All rows are made from the same 10 directions, up to rounding. Whole rows:
[[  4   9 -23   2  27 -28  -5   0   3 -57   1  -7  -9  -9  24  21 -11 -21
    9  26  47]
 [ 16  11  15 -11  35  21  58 -33  -6 -40   7 -67  -2 -40  35  -3   1 -15
   -2  36  17]
 [-38  -4  -3 -32  25   4  17  17 -10   5  22  22  -6 -43 -21 -17  -6  11
   -6   3 -29]
 [ 14 -24 -19  -6  -6 -19  -5  -9  21 -20 -13 -61  27  29  -5 -18 -30   4
   16  24   5]
 [-17 -20  23  -6   2  26  23   0 -15 -11  41  22  10   7 -15 -12 -18   6
  -13  47 -19]
 [ -4  34 -28  13   2 -31 -26  17 -23  24  -7  18   6 -22   7   2 -10  24
   27 -22 -25]
 [-14  -2   6 -24  26   1  38  -4  21 -10  -8 -48  12 -37   3 -12  -7  -4
   15  -5 -23]
 [ 16 -21  12  -9   4  18  42 -29   6 -27   7 -30  29  16 -18 -18 -21  -7
    1  50  10]
 [ -1 -14 -24 -13   0 -42 -26   7   7  -8  -4   2  27  11  13  16  -4 -10
   23 -15   1]
 [ -6 -13  -5   8  -3  -5 -33  19   3  -8  16 -25 -25   6  47  22  20  -7
  -22 -23   5]
 [ 14   0  11   8 -14  18  12 -12  20   3 -25  51  -5  26 -54   1  11 -17
  -10  -3  38]
 [-11 -15  36 -18 -10  37  22 -14  10   9  -2 -13 -21   9 -22 -30  -8   6
  -15  30  -5]
 [  0 -27   2 -70 -28  -7 -34 -28 -31  50 -10  30 -21  14 -17 -30  21   9
  -17   8  22]]

Rows cut short, each followed by the rest of it:
[ -2 -16  30  -1 -16  24   0  -5 -18  19  29  13   0  12  23   8]
[ 19  -1 -19   0 -20]
[-12  27 -12 -27   0 -53 -38  -1  -4  13 -36  29 -11 -12  15   5]
[-12   0  49  -9   8]
[ -7  10 -15  31  -4   5 -39  36   6   9   3 -15 -47  -6  27  16]
[ 26   7 -33 -47   1]
[ -2  15  24   3 -14  28   0  -4   7  33 -22 -14 -41  -6  -4 -17]
[ 13  11 -14 -16  -5]
[ -2 -13  49 -44 -35  -7 -14 -39  11  30 -36  -3  -7  35  16 -14]
[-8 -8 33 20  1]
[ 20  -6  -7 -32  21   1  13 -22 -15 -11   6 -10 -13 -33  38  26]
[ 58 -35 -30 -29  46]
[ 13 -15 -12 -42   9  10  16 -23   5  -2 -19  12 -19 -12 -40 -13]
[ 32 -19 -33  -6  57]
[  4  45 -26  20   7 -25 -27  14   4  13 -36 -52 -30 -32  36   1]
[  0  17  21 -39  -6]
[  6  -9 -14  17 -12 -20 -27  12 -20   4  26  23  31  22  20  21]
[  0   4   6  -6 -16]
[-12 -13  14  11  -3  14   8  13  -3   7  28 -21  17   2  15  -2]
[ -7  12  -3   1 -47]
[ -5  10  -5  23 -16 -16 -26  13 -18  14  10 -16  16  16  18 -11]
[-37  33  28  19 -45]
[ 19   8   9  40 -13 -14  -4  -1 -11   1  16   7  49  22  45  39]
[  2  -8  29 -15 -29]
[ 16   2 -35  22  17  -6  12  17   1   2  11 -26  33 -25   7  19]
[ 27  -2 -11 -56 -17]
[  5 -27 -19 -11  -5 -24 -18  -5  -4 -22  13 -67  23  25  26 -17]
[-36  14  14  42  -8]
[ 22   1 -14   2   0  26   2 -12 -33   8  16 -36 -23 -10   6 -20]
[ 17  17 -42  13  17]
[ 16   9   1 -16  18  37  51 -25  15  -3 -28 -21 -23 -30 -49 -28]
[ 19  -7 -29   0  38]
[-16 -18  -5 -15 -22 -22 -52   7  -2  -2  -2 -22 -24  36  11 -25]
[-39  23   9  44   2]
[ 16  46  -4  -4  -6 -27 -33 -20 -60  28  -5   2 -19 -23  67   8]
[ 7 17 26  5  1]
[-34 -47   0   2   6   6  11  32  29 -37  37  37  31  31 -54  -3]
[-35  -4  -9  33 -18]
[ -3   9  35  -1   2  15  13 -11   3  -5  -1  25 -19  -5  23  23]
[ 21 -24  -2  -4  13]
[ 31   2 -30  57   5   7  10  13  -5 -24  24   9  38  15 -11  26]
[  9  -5 -19 -13  10]
[  2 -33  16 -14 -26 -13 -11 -16  29  -4 -16 -62  25  49   9 -22]
[-39   5  30  33 -17]
[-22  -4   2 -12 -15 -22 -22  12  27  24 -28 -36   4   9  -2 -22]
[-30  20  35 -11 -42]
[ 15  -8 -14 -14   0  -4 -17 -14  -8 -18  -3 -27 -27   8  14  -6]
[  5  -4 -20  23  46]
[ -3 -49 -10  10   9  32  24  17   2 -29  56  -6  26  16 -29  -3]
[  2  -2 -50  19  -6]
[ 28  11 -27   5  17 -18   6 -20 -40 -38  22   9  21  -3  16  11]
[-10  -5   4  46  38]
[-18   2  46 -24  -4  15  -3 -19  -7 -14   2  15 -50   6  27  -4]
[ -9 -10  -2  53  24]
[  4  -4 -26  37  23  28  29  25  11 -28  24 -27   6 -15 -29  -3]
[  1   6 -37  -7  -3]
[-11 -12 -11   2 -15  15 -39  25  -8  30  11 -30 -44   1  11 -16]
[ 17  25 -42 -25 -13]
[-26 -11 -16 -41  32 -23  -4  13  40 -36 -22  -6 -36 -30  -3  10]
[ 14 -31  -6 -22  42]
[-19 -33   7  -7  -5  27 -24  20   7  -8  27 -30 -52  11  16  -7]
[ 14   3 -55   5   9]
[-21  -4   7  -6  25 -18  13  17  51 -36 -16  14  -2 -16   7  37]
[ 12 -42  15 -36  14]
[ 41  11 -15  56 -14  39  19  -3 -20  23  13 -40  23   9 -16 -15]
[  8  29 -29 -11 -21]
[ 10 -23   8 -10 -16  -1 -21  -6   2   8   3  13  -5  22  23  24]
[ 37 -23 -19 -26  22]
[-27 -22  27 -36  12  13  26  -4  28 -16  -3  19 -13  -6 -25  -6]
[  0 -22  -5  14  10]
[ 14  14  16  51 -15  27   4   5  27  -7 -18 -11 -18  26 -10   5]
[-3 -2 -9 -5 11]
[-44 -16  32 -34  -6   6  -9   9  24   7  -9 -22 -37   1  -3 -32]
[-30  13   9  26 -26]
[-38 -14  24   2  -3  10 -12  30  45  -7  -7   5 -35   9  -5   5]
[ -4  -9  -8 -16 -11]
[-27 -38   2   3  -7  36   6  29  16   7  29 -31  -6  13 -41 -38]
[-20  29 -37  14 -42]
[ 14   2  47  47 -14  54  30  -6  -9   3  31  15   3  19  19  22]
[ 21  -9 -26   3 -16]
[ 10  -7  -8  32  -8 -26 -10  14  21   0   1 -48  54  18  41  27]
[ -6  -3  34 -38 -46]
[-20 -42  -1 -41   5 -13   1   4  -3   2  30 -10  32  -2  11  -2]
[  0  -3   1  -1 -31]
[-11   8 -38  33  21  19   8  36 -17 -14  35  -3  -6 -23 -37 -21]
[-19  33 -33  15 -16]
[-34 -23  21  -9   2   7  -2  18  12 -11  25 -29  -7   3  21  -8]
[-24   8   1  22 -38]
[ -4  31  -2   0  -9 -29 -21   2   3  32 -37   3  -1 -11  12   1]
[ -5  10  42 -32 -21]
[-13   8  23  -1 -18 -10 -23   5  13  29 -21 -15 -12   5  32   4]
[ -1   5  25 -25 -31]
[ 13  26  -5  17   2  -8   9  -4 -19  20  -1  -4  27 -19  18   9]
[  5   9  22 -23 -29]
[ -6 -16  13 -24  -1   2  26  -8  20  19 -11  -9  33  -5 -20 -10]
[  1  -5  17 -19 -31]
[ 17 -24 -35 -23  24 -15  16  -7   9 -35   3  17  23  -7 -25  18]
[ 26 -34 -20 -12  53]
[ -2  -8  10  -8 -27  -2 -48   3 -31  35  17   4 -26  14  48   8]
[ 24  11 -17 -14 -10]
[ 16  -2 -22 -24  25 -14  34 -26 -35 -24  22  29  47 -18 -20  -3]
[-10  -6  11  41  18]
[ -3 -38  15 -13 -10  12  -7  -2  -5  -7  32   8   2  25  16  11]
[ 16 -13 -27  10   5]
[  4 -40  11   0  -8  -6   1  -7  14 -34  23 -39  34  41  25   6]
[-23 -11   8  37  -6]
[ 34  -4 -56  15   2 -28 -32   5  -8 -14  -3 -13   9   9   8  21]
[ 25  -9 -19 -30  45]
[ 20  15  23  39 -29  23  10 -13   5  19 -18  -2  12  35 -23 -16]
[-22  17  14  18 -14]
[  2  36  18  27   5  21  18  -5  -9   3  -6 -31 -22 -21  19 -11]
[-14  17   8  15 -17]
[-37  -9  50 -30  -2   0 -16  -1  16 -15   0   7 -50   3  47  12]
[ -4 -20   8  22   6]
[ -9  15  34  10 -10   2  -8   2  47   5 -44 -34 -35   4  30  12]
[  6 -16  19 -32  -2]
[  8  33  25  37  -2  46  54 -11  13  13 -23  -9   2  -8 -53 -32]
[-25  21   8  19 -23]
[-26 -33  15  -3  20   9  28  18  41 -38  21 -30  15  -2   6  12]
[ -8 -21  -4   0 -21]
[ 10 -12 -11 -30   9 -12  16 -24 -18 -14   7   3  27  -1 -14 -13]
[-13  -3   9  38  17]
[ 19   0  32  35 -17  51  41 -12   2  26   8 -31  22  12 -10 -12]
[  6  12 -14  -6 -39]
[ 21 -14  41   3  -2  22  45 -37  -3 -23  19 -18  37  20  26  13]
[ -3 -23   9  38  -2]
[-13  23  -1 -38  22  -7   8 -13 -29  10  -3 -34 -27 -55  30 -23]
[ -4  17  10  15 -10]
[-23 -14  20   7   8  14  -4  18  29 -32  11 -57 -38   1  40   4]
[ -9  -7 -14  11  -5]
